The rows of a group lie close to one hidden flat surface of 13 dimensions, which may be shifted away from zero. Surfaces can cross.
Known rows, each followed by its group:
[ -5 -16  15  14   4   4  12   9  12   3   8  -6   1   5 -10  -6  -3   2
  -5  -7   9   4  -4   4   2 -12]  fuz
[  5  -2   9  -1  12   6   2   5   7   7  -5  -5   3   8 -15   7  11  -9
  -4  -3 -16   3   0  -8  -5   3]  ripam
[  0  10  -1 -18 -10  -6 -16   0   9   5   0  -6  -7   1  -1 -13  -7  -4
   4   3   2   7  13 -11  11   0]  fuz
[  5  14 -16   2  -6  -3 -10   9 -10   1 -21   2   6  -8   5 -14  -3 -13
  -3  -6  -6   2  -4  -6  -6  20]  fuz
[ -7  -2  15   6  -4  10   4  10   5   0  12 -12  -1 -13   7  -2   7   2
   3  -6  -2  -1  -1   2  -3 -12]  fuz
[  1 -20  -7  -3   7   5  19 -14 -16 -12   4  -6 -14   6   2   9  -5   8
  -9   4   6  10  14  13  -2  -6]  daki
[ -4   2  -6  -1  13  17   8 -15  -2   9   6 -11 -20  -2  -9  -4 -10   3
   9  -8   2  13   0   5   8 -10]  daki
[  8   6 -16  -8   8  -2   0   6  10   4  -9   3   1  10 -17   2  -6  -7
  -5  -5   5   7   9 -10   1   2]  ripam
[ 14   4  -4  -5  27   1   0  13  -9  10  -5  -8  -9  10  -8   4   1   6
  -8  -6   2  15   2 -26  -3   3]  nafak
[  2   8   3   3  -4  -7 -13  -8   3   1   7  -3  -7   0 -18  20  -7   0
  -1  -8   3 -10  -9   4   3  -1]  daki
[  2 -15   8   4  -3   0  -3 -21  -1   3  -8  -4   8   9 -23   9   0  -9
 -17   0 -10   4   3  12   3  10]  daki
[ -1 -13  -4   0  12   5  19  -6 -16 -12  -3  25   6  -6  26   6   2 -12
  20   3  -1  -5 -15  22 -11  -1]  nafak
[ -8  14   1   6  10  -4  -9   4 -11   1  19   4  -7   2   6   5  -7  17
   2   4   6  -6 -10 -12   1 -12]  nafak
[ -9   6   2  10  -6   2 -12   6   1   3  -3   2   5   3  -1  -7  -6  -5
  -2  -5  -4   2  -3  -3   0   1]  fuz
[ -2   2   9   4  -7 -16 -23  -3 -14  -5  -5  10   2  25  13 -15  -5   9
  -6   2   4   1  -5  -2  14  -4]  daki
[ -4   2  21  -6   3  -2 -12   2  -9   0   0  -7  11  -6   9 -15   5  -4
 -12  -5  -6  12  -3 -16  22  -6]  nafak
[ -5   1  -6   8  -7 -15  -2 -10  10  10   4  10  -2 -11 -20 -17  -9 -11
   4  20   9 -15 -18  10   7  13]  nafak
[ 10  -8  13   0 -11  -3  -8 -17   7   5  -6 -10  -8 -10  -7  -1  20 -15
  -5   7 -24 -19   3  17 -14  10]  daki
[  0  15   1   1   8   3  -3  11  -3  -1  -9   7  16   1   9  -1   5   2
   5 -12  -1   2 -15 -13   9  -6]  fuz
[  4   1  22   9   8  12  -3  -1   6  19   3  -8   0 -10  -6  -3  15  -4
   7 -14  -9  -1 -19   2  -2  -7]  ripam
[ -3   4  -1  -7  -3   7  -7  -9   8   5   4  -5 -12   1  -8  -8   0  -5
  -3  -1  -5  -2   9   6   1 -12]  ripam
[-12   5   2   0 -12  -1  -7   3  -2  -4   1   3   3  11   5 -15  -6   3
  -4   6   2   9   6   0  15 -11]  fuz
[ -9  -2   8  10  10   5  10  -7  13  11   7  -8  -2  20 -32  -8   7  17
  -2  14  -1   1 -14  -5  20 -12]  nafak
[ 16 -12  -8  -3  19   2  22 -12  -4  -4  -3  -6 -23  -7 -14  10  -4  -6
   3 -14  13   3  -9  11   4   1]  daki
[-11  -4   7   5  -2   9  -5  13 -13  -3   8   1   7   3  14   4  -9   0
  -5  -5   0  15   7  -2  -5  -7]  nafak
[ -1   9  -9   4   3  -5   0  -8   3  -4  10   7  -7   2   1   6  -5   9
   0   2   9 -15  -1   6   1 -13]  ripam
[-18  -7  12   6  -7   9   7   2   7   3   5  -9  -1 -13   6 -15   0  -8
  12   9 -10   1   1  -1  -1  -1]  ripam
[  5   5   8 -16   2  -3 -11  -1  -2  -5   2  -1  -3   4   4  10   1  -9
   1  -6  -7   2   3  -5   1  -3]  daki
[-13   4  -3  12   7  10  -2 -23   5  17   8  -3 -16  14 -20  -8  -5  10
  13  18 -11  -5  -9   5   5  -8]  nafak
[ -2   5   3   0   7  -3  -4  11  -7  -3   0  10   4  13   8  -1  -7   0
   5  -4   5   9 -10  -5   6  -5]  nafak
[ -8  11   1   2  -8  -7 -10  -6   5   0  11   6  -8  -5   1 -17  -6  -1
   2   9   7 -11  -5   7  13 -12]  ripam
[  4 -23   6  -6   2   2  -5 -10  -9   4  -8   0  -4  26  -2  -5   3  -8
 -11  14 -18  14  18   6  -9  11]  daki
[  4  -9   8  -8  24  -9  12 -13   9 -12 -11  10   3   5   2   0   4 -14
   2  -2  -1  -4  -1  -2   9 -10]  fuz
[ -1  12   9   4   0  -8  -6  15   7  -9  -4   9  14  10  -1   0   5  -3
  -2  -5  -2 -10 -13  -2   5  -8]  fuz
[ -4  -2  -6   2  12   3   3  -7   0  10  14  11 -12  16  -1  -3   6  10
  11  29  -7 -11   2   2  -7  -9]  daki
[ -4 -11   4  14  -4   5   7   5   8  11  -2  -8   2 -13 -16 -13   0 -10
  -6   1   2  -2  -5   9  -4  10]  fuz
[ 15  -4  -5   0   0  -2  -5  -5   2   8   1  -4 -11   0 -12   2  -1   2
 -13 -14  11  -3   7  12  -6  -5]  ripam
[ -4   6   2   3   2  -4 -14  -1  -8   5  -5  -1  16   1   1   1 -10  -2
  -9  -5  -3  11  -1 -17   5   8]  nafak
[-17  -8   7  17  -8   4  -3  -8   5   8  -2   3  16  -1   4 -15  -8  -1
   2   5   1   2  -5   7   3   2]  ripam
[ -2  -6   9  16   2  -4  -1  -7  -1  -1   3  -1   3   6   7  19   3  16
   1  -2  -4 -15  -7   0 -17   6]  fuz
[  0   3  -6  -5   7   2  10   1   4   2   7   5   6  -4 -15   6   0  -8
  -5   9   0  -3   1   2   2  -3]  nafak
[ -7  15  10   4   3   2  -9  -1   5   5  13  -1   2  -9   0   7   0   5
   4  -9   0  -9 -10  -4   3 -17]  ripam
[  9  -7  13  -5   6  -2  -3  -5 -12 -10  -2   1 -11  13   1  18  -1  -4
   1 -17  -1   5  -5   4   2  -1]  daki
[ -3   1   6  -1  -9  -4  -7   3   1   0   8  -8  18  -9   2  21   2  19
  -4  -1   4   1   2 -17  -3   7]  fuz
[  4  16 -12  -9   0  -8  -9  -1  10   6   3   7  -8  20 -10  13  -1  18
   9   8   3  -9   1 -14   3   1]  fuz
[ -7   8  10   0 -11 -17  -6   8   5  -4  19  -1  -4 -11  -8 -19  -5   5
  -8  14  16  -8  -7  -5  22  -9]  nafak
[-24   8  -5  13  -2  -8   1 -11  -1  -6   6  13  31 -18  -1   4 -18   4
  -2  17   5  -7 -12 -10  10   1]  ripam
[  8  15 -18  -3  14  -9 -14   6   4  24  -2   7 -12  -4 -10 -14 -10  -7
  10   4   7  -2  -9 -18   1  12]  daki
[ -5 -10   8   5  13  12   0   2 -11  10  -1  -4  10  12   6  -6  -7   7
  -6  -5   1  27   1  -9   5  -4]  daki
[-6 -6  5 10 -1 -3  6 10  0 -6 12  6  7 10 -4  0 -4 10 -5  3 11  5 -5 -1
  7 -6]  nafak
[  2 -15  10   0 -12  -7  12  13  20  -9   0   2   5  16  -9  -5  16  -6
  -5  14  -3 -12   7  11  -4  -2]  ripam
[ 11  -5  -5   6   1  -3   3   4  14   4  -8   2  -9  13  -3  -3   6  -1
   5  -7   4  -8  -1   8 -13   2]  ripam
[  3 -12  -4  11  -4 -13  14   5   6  -8   9  -6  -9  -5 -13   8   3   8
  -8  11   9 -17   1   6 -10  10]  nafak
[  8  -5   5 -18  19   3  -6   3  -3  11  -5   3   8  16 -15   7  -5 -16
   0  -4  -8  24   0 -13  10   3]  daki
[-4 -2 -6  9  9  2  7  4  7 10  3  2 -6  7 -3 -9 -7  5 10  1  7  1 -7 -1
 -2 -2]  ripam
[  7  -2  -6 -16  23  -3   0  -4 -17  -1  -1   2  -4   1   0  24 -17 -10
   5  -9   1  15   1 -17  -2   8]  daki
[-15  -4 -11  -3 -11  14   5 -33   0  18   2  -5   6  -6 -18  -8   2  13
  -1  28  -9   5   4   9  13   8]  fuz
[  0  -5 -10   1  -8  -9   8  11   6  -7  10  -3 -11   4  -4   1  -6   8
  -5   9  14  -4   9   2  -4  -2]  fuz
[ -2   8  16  -4   0  -2  -8 -10   1 -11   5   4   9  11   2  16  19   3
  -6  -1 -16 -16   1   5   1 -20]  ripam
[  7  -4  14  -1  -5  -5 -16   1  -2   7   6  -9 -27  14  -5 -14   8   2
  -8   8 -13  -7   8   0  -8   2]  nafak

New rows. What belongs after each?
[-19   1  -5   5  -5   4   9   3   8  -4   5   8  17   5 -10  -2 -21   0
   4   3  13  15  -5   2  20 -11]  nafak
[  6   9   7  -7  -8 -14  -3   9  14   3   7   3   8 -15  -7   4  12   8
   3   5  11 -13 -15  -8  15   3]  fuz
[  8   1   2  13  -3   0 -11   8  -2  11 -22  -5  20  -3 -12  -1   3 -17
 -10 -14 -14   2  -9  -4 -15  26]  fuz
[ -1  20   6 -18 -27   2 -20  16  -3  -1  -2  -7  10  -7  14  -7  13   8
   0  -1  -6   8   7 -14  15  -1]  fuz
[ -3 -13  30  -5  -8 -23 -10  -3  11 -18   3   1   7 -10  13  -6  -5 -26
 -15  -6   9  -7  12  -2   8  -6]  fuz
[  7   3 -11   3  24  -4   8  14   1   2  -6   7  -6   9   5 -10 -16  -3
   8 -15  18  11  -5 -15   4  -3]  fuz
[ 11   5  -9   3  13  -6   1   6  -7   3  15   1  -9 -10  -8  10  -9   9
 -11  -3  17  -5  -5  -5  -2  -3]  ripam
[-13  -9  10  12  -1   1  19   1  10 -17   6   6  25   5 -10   6   8   2
 -17   9  -1 -13  -5  14   7 -20]  fuz
[ -1   3 -10   2   1  -1  -1 -13  -4  -4 -10  -6   6 -11   3   3  -1   3
 -13  -2  -3   2  12  -4  -3   6]  daki
[ 11  -4   0   6  -8   1 -11   1   7  19 -12 -12  -3 -16 -14  -5   4 -13
   0  -5  -9  -7  -3  -1 -19  28]  fuz
[ -2   7  11  -4  13   4  -8   8 -12   0  -3   4  17  -2  22   3   6   4
  -1 -10  -9  12   3 -19   2  -9]  daki
[  5  -7  -4  -2   3   3   5   0   7   6 -13  -2   0  12  -7 -21  11  -6
 -12   5  -5   6  12   2   6  -2]  daki
[ 11  -9   7  10  24   3  13  -2   5  15   6   7   0   4 -24  11   9   2
   9   2   4 -11 -29   4  -2   4]  daki
[  3 -11  16   1 -16   1 -12   7  11  12   4 -20 -14 -10  -2 -10   1 -10
  -3  -8  -4   1  11  -1 -11  11]  fuz
[  8  -2 -17  12  -5 -14   4  -5 -11 -23 -18  -1 -14  24  14  -6   1  26
 -18  -8  12  -6  14   4   0  -3]  daki
[  4  12  -7  -7   5  -6 -12   8   3  -1   2  -2   9   0 -13  30  -4   0
  -9  -3  -8  -6   9 -18 -13   4]  daki
[ -3  -5   2   2  -2  -4  -3  -5   1  -1   0  -3 -11  -4   3  -9  -5  -5
   0   0   2  -3   6  -1  -3   1]  fuz
[  2   0   3   0  22  11   2  18  -4  15  -1 -12  -6   0  -4   0  -4  -6
   9  -7 -10  16  -4 -22 -10   8]  ripam
[ -1  -4   1  -5   0   6  13   4  -2 -10  11  -2   5 -19   5   8   4  -6
  -8   5  -2  -2   7   3  -4  -9]  nafak
[  2   8   2  -7  -4  13   7  26  14   2   5  -9  -3   7  -9  -2  11   6
   1  -4   0   5   0  -5   3 -14]  fuz
[  9   8   0 -11   0 -16   2   7  10   0   4   2  -5 -18   0   0   4   1
   7   2  13 -10  -5 -10   9   2]  fuz
[ -8  24  -8   3  -4   7   0   8  20   6  -2  -3  16  -8 -31   5   1 -14
  -3   2 -12 -11  -6  -2   2  -1]  fuz
[ -3 -12  14   3   4  16  15  -8   2   4  -1  -5   8   2  -1  -4  22   9
   4   3  -9   5 -10  10   6  -9]  fuz
[ 1 -3 11 -4  2 -2 -2  4 -5 -4  0  0  9 -8  5 -2  7 -9 -9 -1 -6  0  0 -3
  4  0]  nafak
[ -2  10   1 -15  -9  -9  -1   8  10 -15   2   1  -2  -1   3   0   0  -9
  -4   0   2  -6  12  -5   6 -11]  fuz
[  0   3   0 -10  -5  -2   5   2  -9  -9   4  -4   3 -27  22   0   7   9
   4   1   6   1   3 -10   6   1]  fuz
[-17  -2  18  12  -2   1 -15 -23   1   8   7   0   3  -5   3  -3  -4   2
   7   4  -5  -5  -9   1   6  -4]  fuz
[ -4  13  10 -11  -6   3  -3   8 -11  -7  -1  -2  15 -22  30 -11  15   7
   6  -5   0   8  -9 -11  19  -6]  fuz
[ -1   5   4  -9   3   3   3   5  12   3   2  -8  -5 -10  -1  -5   1  -5
   6  -5   3   4   2  -6   5  -9]  fuz
[  0   3  15  -1 -14  -7 -21  -2   0   3  -3  -6   7  -3  10   2   4   0
  -1  -8  -7  -5   0  -9  -2   9]  fuz
[ 15 -27  16  -6  18  -1  10   3   4   9  -9 -13  19 -14   0  16   2  -4
  -9 -23   8  22   6 -24  -6  16]  fuz
[ -2  10   1   1  -1   8  -1  20  18  11   2  -8  16   1 -25   3  -3  -5
  -7  -7   0  10   1 -11   7  -2]  fuz
[  6  -7   1  -9  25   0  11 -10 -14   0   3  13 -11  20  -6   2 -10   3
   9  -2  16  16 -18   2  20 -10]  daki
[-11  -3  13  16   1   7  -2   0  -1   3  -4  -3   0  -4   8 -19  -2 -11
   2  -9  -7   2  -5   7   0  -5]  fuz
[  4   0   3  -9   6  -5  -3  -6  15   2  -2   5   6  24 -16  12  13   7
   1   6  -5  -2   1  -6   9  -7]  fuz
[ -4   5 -14   3  -5  -9  -9  -3   9   1 -11   4  16  -6  -3  -1 -14  -6
  -4  -7   9   1   7  -6   2   9]  ripam
[  3  -6   4  -9   2   2  -5   3   0  -1  -4  -4  13   3  -4   9   4  -8
 -15   3 -12   7  18  -9  -6   5]  daki
[  6   9  14 -15  -4   2  -1  -3   8   2  -6  -3  10  -8   1   5  25  -2
   7   1 -15  -8  -3  -5   8   0]  fuz
[  0   1  15 -12  -4  -8  -6   3  -5  -4   0   2  -1  -5   9 -17   1 -11
  -4  -5   8   8  -5   2  21  -6]  daki
[  3  -8  10   6  10  -6   8  -6  -5  -6 -11  -8   5   5   4   1   9  10
  -4  -5  -5   2  -1 -13   4   8]  nafak
[ -1  12   1  -3  13  10  -9  -9   2  14  -5  -1  16   3 -16  -1  -3  -7
  -6 -15  -5  14  -5  -5  15 -11]  ripam
[  1  11  -9  -2  16  -2   5 -16  -4  -5  -8   6   6   1  -5   0  -2   5
  -1  -5   4  -1 -14  -4  21  -8]  daki
[  7   9  -4 -10   8   0   3 -16   7   1 -11  -4   7 -15 -17  12   7 -13
  -8  -4  -9  -7   0  -2   5   3]  daki
[ -7   1  -2   2  -3  -2  -9  -7   7   7  14 -16 -21 -23   4  -5 -21  -6
   5  -4   8  -3  15  -8 -11   5]  fuz
[ -9   5  -9   6  -4   1  -6 -29   0  -1 -15   8  13 -10  17  -8  -8   0
   8  -3  -1  -7   2  10   1   3]  ripam
[ 11  11  -6  -6  17  -7   6  14  13  -1   3   9 -10  12 -11   0   4   0
   9   3   8 -10 -13  -9   6  -9]  ripam
[  4   6  -5  -5  -8  -3  -8  -5  11   6  -5  -8 -14  -3  -9 -27   3  -8
  -8   6  -1  -2   9   4  10  -1]  daki
[ -6  -8  14   3  10   0  -1 -17  10  -3  -6   1   9   4  -7   1  -3 -15
  -3  -3 -10  -2   4   2   4  -7]  fuz
[  6 -13   9   7   4  -7 -13 -16 -10   8   0   5 -10  17 -10  13   0  -4
   1   1 -10  -5 -11   7  -8  13]  daki
[ 12   7  -4  -3   6  -9  15  -4   4 -18  -7   4  -1  -9   7   5  20   8
  -4  -6   5 -19  -3   4   4 -10]  daki
[ -3 -11   3   9  12   6  12  -4  -8   0   1  -6  -1 -14  17  -2  -6   8
   3  -8   8   9  -3  -6  -3   0]  fuz
[  8  -7  -2  -3   6  -1  10  -9  -3  -3   1  -3 -12   4 -12  11  -2  -1
  -4  -4   3   2   1   5  -1   0]  daki
[ -5  13  24   0   1  -3 -26  14  -4   8  19   6  -9   9  18  -2   0   6
  16  -4  -3  -1 -13 -12   1 -14]  daki
